The rows of a group lie close to one hidden flat surface of 13 dimensions, which passes through zero. Surfaces can cross.
In the rows, zero is written as 128.
Some rows, each with its group after it:
[119 114 180  92 104 170 171 159 170 139 153 175 128 104 105 200 114] | P
[ 89 109 111 117 129 137 161  96  92 123 156 176  67 148 129 208 121] | V
[118 120 142 122 144 147 130 126  87 176 157 164  86 142 123 185 101] | M
[128 150 112 136 132 143 106 176 138 140 148 127 146 133 136  66 116] | V
[122 104  86 135 127 162 151 136 172 105 121 128 121 134 115 139 105] | R
[135 110 146 115 149 182 115 164 160 163 169 130 117 159 137 134 115] | P
[144 162 161 108 172 130 116 151 211 147 151 126 156 152 127  98 167] | P
[151 120 116 150 166  88 122 177 114  88  64 136 144 139 155 136 156] | D
[137 157 131 134 135 124 142 104 185 136 141 130 180 150  93 164 116] | M
[141 125 125 119 101 140 165 145 142 144 117 115  95 119 191 162 134] | M
[120  96 162 141 150 113 109 123  87  98 115 130 136 133 107 134 110] | D
[128 104 154 134 156 147 143 156 146 139  87 148  85 111 154 158 118] | M
[161 132 102 113  58 130 158 117 176 119 126 102 162 123 154 167 180] | M
[108 126 151 149 130  66 136 105 119 107 107 104 127  85 169 121 123] | V
[130 134 141 108 130  98 110 113 126 171 148 174 139 123 107 167 142] | M
[134 117  74 161  98 118 125 124  85 149 125 145 131 116 139 163  90] | D
[109 130 192 127 149 141 130 137 149 110 120 119  96 116 194 118 125] | P
[154 139 197  90 188 153 124  97 153 131 136 124  92 108  89 114 167] | V
[107 113 130 159 111 122 161 162 128  98 139 116 158 147 154 165 105] | R
[103  88  77 108 131  88 153 138 102 138 152 157 113 144  53 143 140] | D
[136 120 117 110 145  79 110 162 137 118 108 157 162  98 120 119 122] | M
[ 85 132 112 102 196  89 148 155 112 144 153 157  72 154 143 121 114] | R
[173 138 154 145 123 104 127 148 136 141 160 115 180 115 122 158 185] | R
[202 103 158  77 171 134 134 222 113 171 102 100 146 163  94 162 140] | M
[122 162 114 181 141 141 143 112 150 125 166 162 146 108  87 141 133] | V
[110 140 115 130 112 100 126 122  74 121  86 124 102 120 180 119 103] | V
[160 116  92 113 158 137 184 129 104  22 142 107 127 104  50 146 153] | V
[126  94  85 179 148 122 142 158 150 120 152 125 107 152 163 144 188] | M
[116 155 141 106  96 113 108  84  50 176 133 140 141 170  86 136 113] | P
[151 112 109  77 140 133  99 124  62 125 118 116  98 141 104 104 114] | D
[112 128 158  92  93 125 131 126 159 139  91 170 108 107 179 163 150] | P
[105  77 186 144 162 126 132 179  97 110 129 104 100 157 160 125 137] | R
[116 181 178 130 160 161  84 113  96 165 141 153 118 175 142 125 111] | D
[112 119 124 168 116 105 131 119 136  99 133 136 153 137 152 154 144] | R
[167 110 107 111 116 151 129 153 175 189 155  96 152 152 135 161 114] | D
[122  76 106 145 126  90 104  82 101 137 122  79 138 120  98 102  97] | R
[126 137 103  95  97 121 112 103 133  75 137 124 144 140 114  98 180] | M
[172 113  75  98 106 143 137 218 136 133 101 134 131 125 182 142 125] | P
[174  97 171 129 190 129 126 142 160 103 104 131 159 120  46 153 171] | M
[132 160  80 208 100  71 227 140 121 146  87  98 128  93 116 116 179] | D
[142 119 110 122 128 181 122 131 138 137 180 109 116  95 115 103  84] | P
[136 195 101  94 122 112 119  87 122 119  96 131 120  96 134  74 135] | V
[119 158  92 174 121 160 124 148 147 137 134 144 134 162 159 114 155] | V
[122 139 157 166  93 114 114  85  87 120  78 113 136 131 143 130 119] | V
[139 162 135  98 123 122 125 116 129 162 126 134 138 126 129 138 109] | M
[139 161  81 165 109 137 139 117 114 130 128 107 142 159 115 109 161] | D
[112  69 116 114 115 116 136 117 153 105 116 120 114 105  78  92 149] | D
[ 95 151 142  90 117 118 139 100 168 160 151 138 106 111 123  93 144] | D
[ 63  78 175 188 117 108 120 164  89 128 109 114 105 125 169  69 108] | M
[148  79  84 179 124 119 137 137  80 120  94 119 140 145 106 186 110] | P
[ 95 148  88 151 108 116 113 112 147 178 174 149 134 117 124  91 109] | P
[151 146 116 130 148 179 129 116 180 134 133 140 112 115  89 113 148] | M
[103 147 174 131 131 202 139 112 148 109 159 151  95 132 106 111 158] | R
[ 75 141 168 132 110  61 151 118 145 142 124 176 143  90 138 152 126] | P
[117 178 127 103 139 121 142 143 134 166 138 140 123 131 144 118 108] | R
[116 121 129 138 139  81 151  93 102  96 153  89 151 153  94 148 131] | V
[129 109 131 119 126 155 102 166 178 147 130 136 148 155 120  97 132] | V
[113  82 118 118 106 107 120 125 119 100 151 103 137 110 164 142  89] | D
[115 169  79 101 145  84 122 127 139 190 155 156 117 163 144 122 144] | D
[126 159 166 129 171  93 171 140 138 103 152 125 161  98  81 129 124] | P
[107 118 188 125 130 123 151 144 157 101 125 141 147 108  91 117 144] | P
[136 110  44 118 105 111  96  96 161 127  94  90 135 152 118  54 150] | R
[130  58  57 137  99 127 128 132 115  89 131 105 153 162 129 163  98] | R
[156 109  81 112 131 142  93  99 123 150 138 120 130 169  99 142 142] | P
[140 125 155 147 124 131 100 111 164 107 103 161 135  81 176 171 146] | R
[114 132 158  95 105 116 120 120 141 150 101 128 125 129 109  78 158] | D
[124 125 113 150 158  98 162 137 106  95 152 140 128 150 132 187 152] | V
[163 143  87  96 138 109 145 154 143 133 141 109 147 133 103 118 161] | R
[130 121 155 139 111 194 129 127 141 125 176 147 112 129 109 137 167] | R
[127 135  89 125 115  82 136 132 158 123 124 118 154 104 141 110 113] | V

New rows. What belongs after each?
[118 157  89 115 137  90 129 165  85  91 128 172 128 172 177 156 167] | V
[ 87 159 163  92  98 156 106  76  86 126 128 145 142 157 105 143  45] | M
[132  99 137 122 118 120 128  93  83 164 121  48 134 188 111 140  75] | V
[135 127  95  55 139 142  82  69 148 152 144 148  70 165 167 144 163] | P
[134 129 115 184 175 103 118 154  79 142 125 111 138 197 143 150 129] | D
[128 143 112 145  98 143 121  77 132 107 102 123 118 127 141 112 158] | P
[ 80 152  98  88 125 100 105 149  82 111 133 149 126 140 153  61  67] | M
[106 145 147 119 126 127 123 131 134 163 168 105 121 154 144  92 123] | R
[117 147 137 100 138 125 117 107 138  81  91 144 118  99 129  98 120] | M
[118 111 127 156  71 166 114 131 122 141 168 146 121 134 153 133 179] | R
[158 179 161 172 133 106 155 124 106 155 126 107 177 121 121 164 115] | D
[150 158 138 198 108 169 123  86 101  97  77 114 159 148  80 130 145] | V
[151 151  63 164 156 167 152 192 160 134 156 148 121 144 154 134 155] | V
[134  89 147 107 149 134 135 135 166 108 122  82 115 134 120 105 142] | V
[138 166 104  90 111 139 119 122 117 144 114 138 117 135 129 104 127] | R
[146 110 140 147 175 159 156 190 181 107 133 122 126 119 119 121 133] | P
[ 98 126  84  92 112 145 112 102  93 114 160 154  76 138 134 107 141] | R
[161 178  62 177 145 156 186 142 186 164 147  93  87 121 194 136 143] | D
[144  77 174 139 128 140 127 179 139 112 122 144 133 123 157 177 164] | V
[148 136 162 137 149 112 129 125 108 173 174  82 137 133 134 141 118] | V
[120 128 133 152 131 161 156 134 119 180 181 113 106 122  93 114 113] | M
[140 129 122  81 129 168 134 144 126 186 155 132  79  99 120 109  84] | R
[111 162 191 109 129 141 111  91 114 131 117 101 129 175 129 110 133] | M
[126 134 153 118 111 115 114 130 136 127 140 154 143 114 150 139 166] | V
[144 115 142 123 131 101 134 141  95 148 131 122 122  71 101 110 125] | M
[165 114 149  99 153 153 134 122 139 147 125 145  92  91 145 205  98] | P
[128 115  62 108 104 119 175 153 121  88 139 123 113  96 162 151 106] | M
[140 138 126 112 133 141 149 138 169 106 150 117 129 106 119 101 162] | R
[ 75 129 134 133 112  98 118  80 152 131 154 149 141 121  79  78 144] | P
[ 80 116 144 103 137 127 136 109 100  73 149 127 103 138 148 142  75] | R
[ 68 168 194 128 122 127 124 109 106 116 128 178 100 103 164 117 115] | D
[130 101 146 121 180 135 160 112 110 127 149  89  85 157 104 167 117] | V
[114 156  89 122 100  91 131 167 126 121 147 115 170 133 138  70 130] | P
[129 108 131 153 111  50 130 106 152 193 109  96 157 113 116 110 129] | D
[120 117 152 154 171 100 143 156 130 138 159 145 130 135 122 157 158] | R
[ 80 145 111 134 175 108 113 181 135 123  97 201  97 172 171 115 132] | V
[150 144 175 125 137 126 137 114 145  85 120  74 154 145 155 138 164] | P
[ 73 115 158 183 135 112 145  97 146  64 198 154 139 132 146 185 155] | R
[130 110 125 119 117 159 127 120 150 109 128 144 136 150  88 142 154] | V
[ 95  88  92 130  65 163 131 120 115 108 106 155  90 128 138 115 137] | P
[103 161  77 107 106  96 145  91  71  83 154 125 132 147 120 122 133] | V
[156 153 112 111 171  92 126 133 142  91  95 133 134 133 111 107 200] | R
[133 172 179 117 164  99 109 128 111 127 117 121 152 168 147 129 151] | R
[127 159  75 119 132 118 153 117 114  88 156 108 130 122 130 110 137] | P
[104 166 135 165 111 120 138 153 141 129 106 129 161 165 131  87 159] | P
[131 151 106 147 199 141 147 193 140  94  99 181  72 132 181 130 171] | V
[172 152  89 124 148 165 109 126 184 101 183 132 176 133 136 178 117] | D
[119 103  76 107 193 180 117 165 157  47 141 178  69 146 148 135 141] | D
[134 150 100 180 107 148 121 114 122 182 111 124 123 156 155 143  99] | V
[141 123 103 102 111 111 129  97 132  98 101  93 145 156 108 127 144] | V
[126 101 124 111 121 135 127 117 151 126 148 145 115  82 109 134 117] | P
[173 128 119  87 145 126  99 131 143 143  82 125 115 149 157 136 159] | P
[138 157 181 207 149 154 128  93 119 149  93 103 126 124 105 104 138] | D
[150 131 132 123 116 137 143 156 146  78 151 108 172 145 144 154 167] | R
[104  92 124 150  89 111 133 130 125 150 188  96 142 152 160 141 111] | V
[114 196 166 134 116 226 177 155 129 101 101 148  84  97 110  75 128] | P
[153  81 116 146 135 116  95 162 119 129  79 109 154 164 110 104 142] | P
[135 138  86 134 144 139  87  82 120 106 143 150 128 110 119 128 110] | D
[153 115  98  82 108 155 141 121 153 119 155 112 140  96  64 107 111] | V
[107  99  82 118 139 122 136 150 163  97 102 134 123 183 134 120 137] | V
